The rows of a group lie close to one hidden flat surface of 12 dimensions, which passes through zero. Surfaces can cross.
In the rows, 128 means zero.
Some rows, each with its group after it:
[ 34 139  83 116  87  87 122 117 170  64 100 132 133 100 180 188 120 107
 133 179] => D
[118 188 150 181 110 114 116 131 170 109 117 129 100 123  95  98 141 168
 113 108] => S
[139  77 151 118 130 113 144 152 114  99 113 136 173 124 154  89  68 137
 189 135] => G
[ 74 227 185 186  56 101 130 208 168  44 138 119  98 154 131  94 165 224
 118  75] => D
[104  86 115 114 131  77  96  79 168  58 137 133 141 108 127 103 119 170
  89 108] => G
[171 176 128 149 158 211 146 175 107 162 108 106 147 191  76 207  89  88
 145 127] => S
[116  49  89  96 127  93 171 127  96 118 111  76 177 178 112 160  54  97
 154  73] => D
[144  75 155  83 132 147 151  86 151  86 110 176 147 117 156 133 118 116
 130 158] => C
[143 140 198 136 113 185 110 172 131 136 145 152 123 175 122  72 136 159
 130 108] => C
[127 181 192 150 109 133 123 137 151 102 112 154 104 162 101 149 117 130
 111 169] => C
[ 91 160  82 108 148  77  85 137  81 155  71 121 107 123 130 114 179 110
 105 147] => S
[121 128 159 148 121  84 132 140 118 137 138 106 136 133 105 104 138 133
  97 128] => G
[140  99 117 109  81 106 178 129  94 142 131 158 133 149 160 160  99 142
 196 103] => S
[131 110 107 161  94  72 106  75 157 125 177 134 131 135  88 137  79 182
 127  81] => G
[143 135  90 131 142 194 186 113 168 133 177 113 133  95 154 205 114  69
 184 148] => S
[146 167  89 146  87 122 201 125 107 169 118 148 146 116 136 206 151 155
 148 110] => G
[141 134  94 151 128 110 149 107 128 163 122 108  62  98 114 106 132 107
 155  92] => C
[103  68 145 119  84 104 110  91 140 154 127 170 147 137 140 114  81 123
 131 149] => D
[ 96 161  88 139 159 166 131 186 117 148 132  56 147 116 148 134 125  79
 164 136] => D
[135 107 116 108 140 125 129  82 152  55  78 156 120  97 141 167 101 150
 100 142] => G
[ 92 150 126 153 126 167  67 125 167 146 141 109  68 141 116 122  82  75
 153 156] => D
[159 150 182 142 158 157 134 162 127  99 123 101 102 137 103 116 123 129
 103 125] => C
[137  69 183 107  81 126 152  87 123 193 140 166 106 167 113 119 134  79
 100 136] => G
[107 164 152 151 126 133 114 171 110 125  93 116 150 143 128 200  62 108
 129 206] => C
[113 131 132 176 110 167 132 122 184 138 133 165 218  90 146 111 106 169
 144 149] => S
[159 120 162 135 100 141 122 106 102 183  91 169 104 181  86 174  74 113
 119 147] => G
[139  89 140 108 132 143 114 110 161  74 213 118 150 167 114 133 146 174
  79  61] => D
[141 137 120 139 150 130  84 109 123 179 137 136 115 117 107  70 148 128
 123 130] => C
[135 123 152 138  97 134 100 102 131 207 193 152 135 183  84 134 124 113
 113 129] => C
[136 138 104 124 161 176  85  76 142 171 107 152  99  86 132 151 130  91
  97 196] => G
[126 105 139 119 132 124  78 104 142 112 128 144 107 148 108  81 119 143
 114 108] => G
[121 104 150 115 123 103  89 107 127 120 146 127  89 156 112 123 104 118
 103 133] => S
[139  94 142 104  95 114 120  94 108 163  85 200 113 144 129 111 122 125
 137 138] => D
[185 136 152 115 149 156 164 103 143  85  91 166 106 118 124 126 123 133
 153 134] => C
[ 73  71 138  79  52 101 157 104 129 130 111 182 192 146 175 169 165 141
  72 143] => G
[ 89 123 111 148  73 113 158 153 132 136 117 139 150  97 182 138 104 147
 181 134] => C
[145 114 118  98 143 110 136 126 105  87  82 117  93 156 106 123 132 135
 117  76] => C
[120 131 112 136 126 110 117 122 135 118 130 129 139 102 140 122 120 151
 137 135] => S
[111 109 106 111 138  94 111 146  75 180 126  99 174 169 105 114 149 121
  96 104] => D
[118 133 172 151 136 177  79 167 156 101 112 101  84 154 114  37  63 134
 166  98] => D
[127 148 101 145 149 144 117 147 120 158 147 110 166 116 128 147 127 127
 136 142] => S
[125 152 145 141 101 113 120 133 125 124 101 148  70 128 130 119 107 132
 160 141] => S
[135 173 100 136 203 156  46 143 130 100  96  93 123 130  89  98 143 143
  90 122] => S
[160  94 132  93 132 139 144  93 129  94 106 167 136 158 118 168  92 124
 143 122] => C
[120 128 104 168 140  71 171 102 170 107 208  65 125  77 117 160 107  91
 139 141] => G
[132 121 136 130 112 131 142 133 114 170 149 137 134 145 122 116 150 126
 131 113] => D
[142 175 112 143 124  99 177 106 129 157 111 125  74  93 115 137 179  90
 136 136] => C
[132 115 150 122 125 125 147 152 131  78 135 106 141 151 126  98 136 169
 119  66] => D
[ 79 157 102 187  98  78  89 112 159 138 148 107 138 107 113 152  70 144
 138 158] => D
[113 152  93 129 123 108 126 131 121 114 118 124 129 131 124 153 137 146
 137 110] => G
[ 84 118 119 117  50 116 158 110 156 148 151 166 126 159 147 153 153 111
 142 109] => S
[129 127  86 111 103 168  66 134 107 161 152 157  96 192 131 164  76 128
 205 101] => S
[124 144 156 145  87 122 163 143 139 130 156 131 124 145 126 130 138 148
 137 100] => C
[ 87 110 135 109 113  81 127 158  89 130  78 143 190 117 164 105 145 144
 112 163] => G
[ 72  98 180  69  67 112 107 178 103  60 120 153  99 190 190 119 129 153
 127 114] => S
[129 145  74 124 163 135 150 151 113 108 116  93 151 104 147 144 137 130
 161 109] => D

New rows. What belongs after each?
[142  82 113 108 137 160 119 116 129 127 116 138 132 137 139 108  77 119
 176 111] => D
[125 116 143 135 155 138 131 114 163 104 135 103 117  86 136 117 110  95
 116 165] => D
[ 99  80 127 121 110  77 144 117 109 142 100  97  96 130 120 142 108  77
  96 128] => C
[136 108 146 135  95 124 150 125 140 142 178 128 109 164 114 109 118 124
 162  78] => G
[117  76 144 112  98 143 121 124 144 177 194 135 119 169 133  82 116  75
 175 108] => G
[129  86 140  83 145 121 158 139 110  95 136 113 140 107 169 101 168 127
 111 122] => S
[135 153  86 159 138 101 130  98 155  98  89 131 142  93 109 150 104 157
 134 127] => S
[116 121 105 129 133 115 141  90 168  83 102 113  40  83 137 131 116  86
 137 124] => C
[150 167 100 100 154 177 177 172  91 135  30 143 140 140 134 113 198 114
 155  91] => S
[101 122 119 129 111 122 101 111 138 153 182 120 114 128 138 144 118 105
 124 154] => S
[134 125 101 111 157 122 115 137 100 118 142 107 105  93 163 125 129 132
 156 138] => S
[100  99 127 109  96  90 147 124 127 128 127 132 119 150 138 124 123  84
 158 124] => G
[127 146 151 142 103 124 182 128 154  91 141 110 119 160  99 181 127 114
 103 100] => S
[127 139 155 170 122 108 114 140 138 161 165 115 131 105 118  65 124 134
 142 138] => G
[129 155 126 133 100 113 123  61 178 113  91 221 123  80 153 127 121 146
 169 194] => C
[130 121  94  92 134  99 148  86 128 117 100 141  90 113 126 111 191 105
 116 102] => C
[143 144 166 156  74 108 191 147 114 157 152 114  97 196  80 186  92  93
 150 104] => G
[171 110 134 118 156 105 158 160  64 125 144  90 145 124 139 167  82 139
 149 137] => S
[144 117 103 123 105  79 162 117  74 180 110 107 105 196  67 211  99  81
 122  96] => C
[164 134 144 137 166 158  94 140 102 197 164 112  90 112 119  65 147 109
 137 137] => S
[ 79 129 125 108 124 164 117 131 158 131 156 147 178  89 194 132 170 102
 124 196] => C
[130  70 106  91 164 156 153 135 130  97 124 102 130  74 182  68 158 122
 136  96] => C
[134  96  82 112 129  87 137  99 110 150 170 119 122 108 141 124 152 136
 139  98] => S
[155 112 110 111 154 207 110 118 149 115 157 150 169 102 160 115 162 189
 114  99] => G
[140 126 137 138 138  99  91 112 123 134 147 133 158 144  88  91 139 178
  90 107] => C
[124 135  77  92 139 138 149 139 101 112  95 127 140 142 145 180 150 120
 141 111] => G
[173 129 105 111 157 156 103  87 124 144 131 166 117 109 128 151 141 127
 127 154] => D
[111  94  55 101 161 103 124 124 105 133 146  91 190  97 153 122 171 140
 112 100] => C
[119 120 133  98 163 202  83 193  85 160 165 104 224 176 142 152 158 144
  69 138] => G
[101 118 215 152 111  92  84 167 130 104 157  99 157 156 101  54 138 188
  37 109] => C
[100 127 146 137 100 133 126 137 158  80 118 138 184 147 132 163  90 159
 112 140] => S
[120 161 146 128 123 156 121 155 116 144 102 142 128 128 141 117 177 142
  95 143] => G
[149 133 107 134 109 116 164 117 113 160 124 146 129 118 128 157 129 126
 155 125] => D
[130 100  87 106 145 115 118  72 167  68 135 113  76 121 116 140 123 120
 118  78] => C
[ 63 133 120 124 109 121 110 141 157  98 146 115 153 118 164 130 141 123
 111 151] => D
[146  88 158  85 166 172 123 140 127  67  93 128 167 170 112 112 130 137
  81  97] => S
[ 98 106  95 117 114  93 129 117 127 110 109 122 117 109 146 103 147 142
 126  93] => C
[ 58 136 169 107  79 116 128 154 157  98 195 117  80 104 204 114 181 107
 118 166] => S
[111 118 125 132  96 101 145 108 166  73 125 147 155 132 122 111 149 181
 105  71] => S
[126 175 140 190  91 104 161 149 120 169 127  89  65 150  85 195  72  88
 145 136] => C
[109 117 115 130 111  64 177 134 120 120 145 100 161 119 130 142 142 118
 132 117] => G
[133  86 113 117 104  54 169 102  98 132 117 141 155 111 137 141 119 149
 133 121] => S
[125 108 127  91 141 171 121 120 137 106 128 132  85 123 162 159 100  74
 155 167] => S
[ 60 100 176 122 114 171  90 173 181  49 160  86 141 169 150  80  91 136
 117 101] => D
[133 105 205 131  95 132 107 171 120  88 189 131 101 153 161 109  67 180
 153 129] => S
[144  89 114 124 140 102 140 109 123 122 179  77 134 157  85 151 119 125
  85  69] => C
[145 124  66 119 160 140 126  45 182 107 107 142  79  86 106 122 151  95
 135 103] => S
[144 100 104  99 146 143 105  95 130 102 118 142 151 140 121 148 124 171
  87  99] => G
[157 121 144 108 165 148  84  93 101 210 125 153 121 158  86 107 148  74
  93 174] => C
[ 99  73 160 101 122 137 134 133 138 109 118 119 126 113 164 100 129  98
 103 149] => C
[113 170 115 140 145 132 134 144 149  87 142  97 110  92 148 149 142 129
 133 140] => S
[123 112  75 113 140  87 141  91 129 121 136 112 141 110 122 154 157 127
  99 107] => G
[ 68 201 141 165  91  93 118 164 160 109 138 106  80  92 145  48 224 167
 101 100] => C
[161 123 120 130 129 156 126 126 112 152 129 146 144 144 117 143 112 165
 140 103] => G
[129  79 151  91 128 111 141 161  89  84 102 143 180 118 181  98 118 186
 137 128] => S
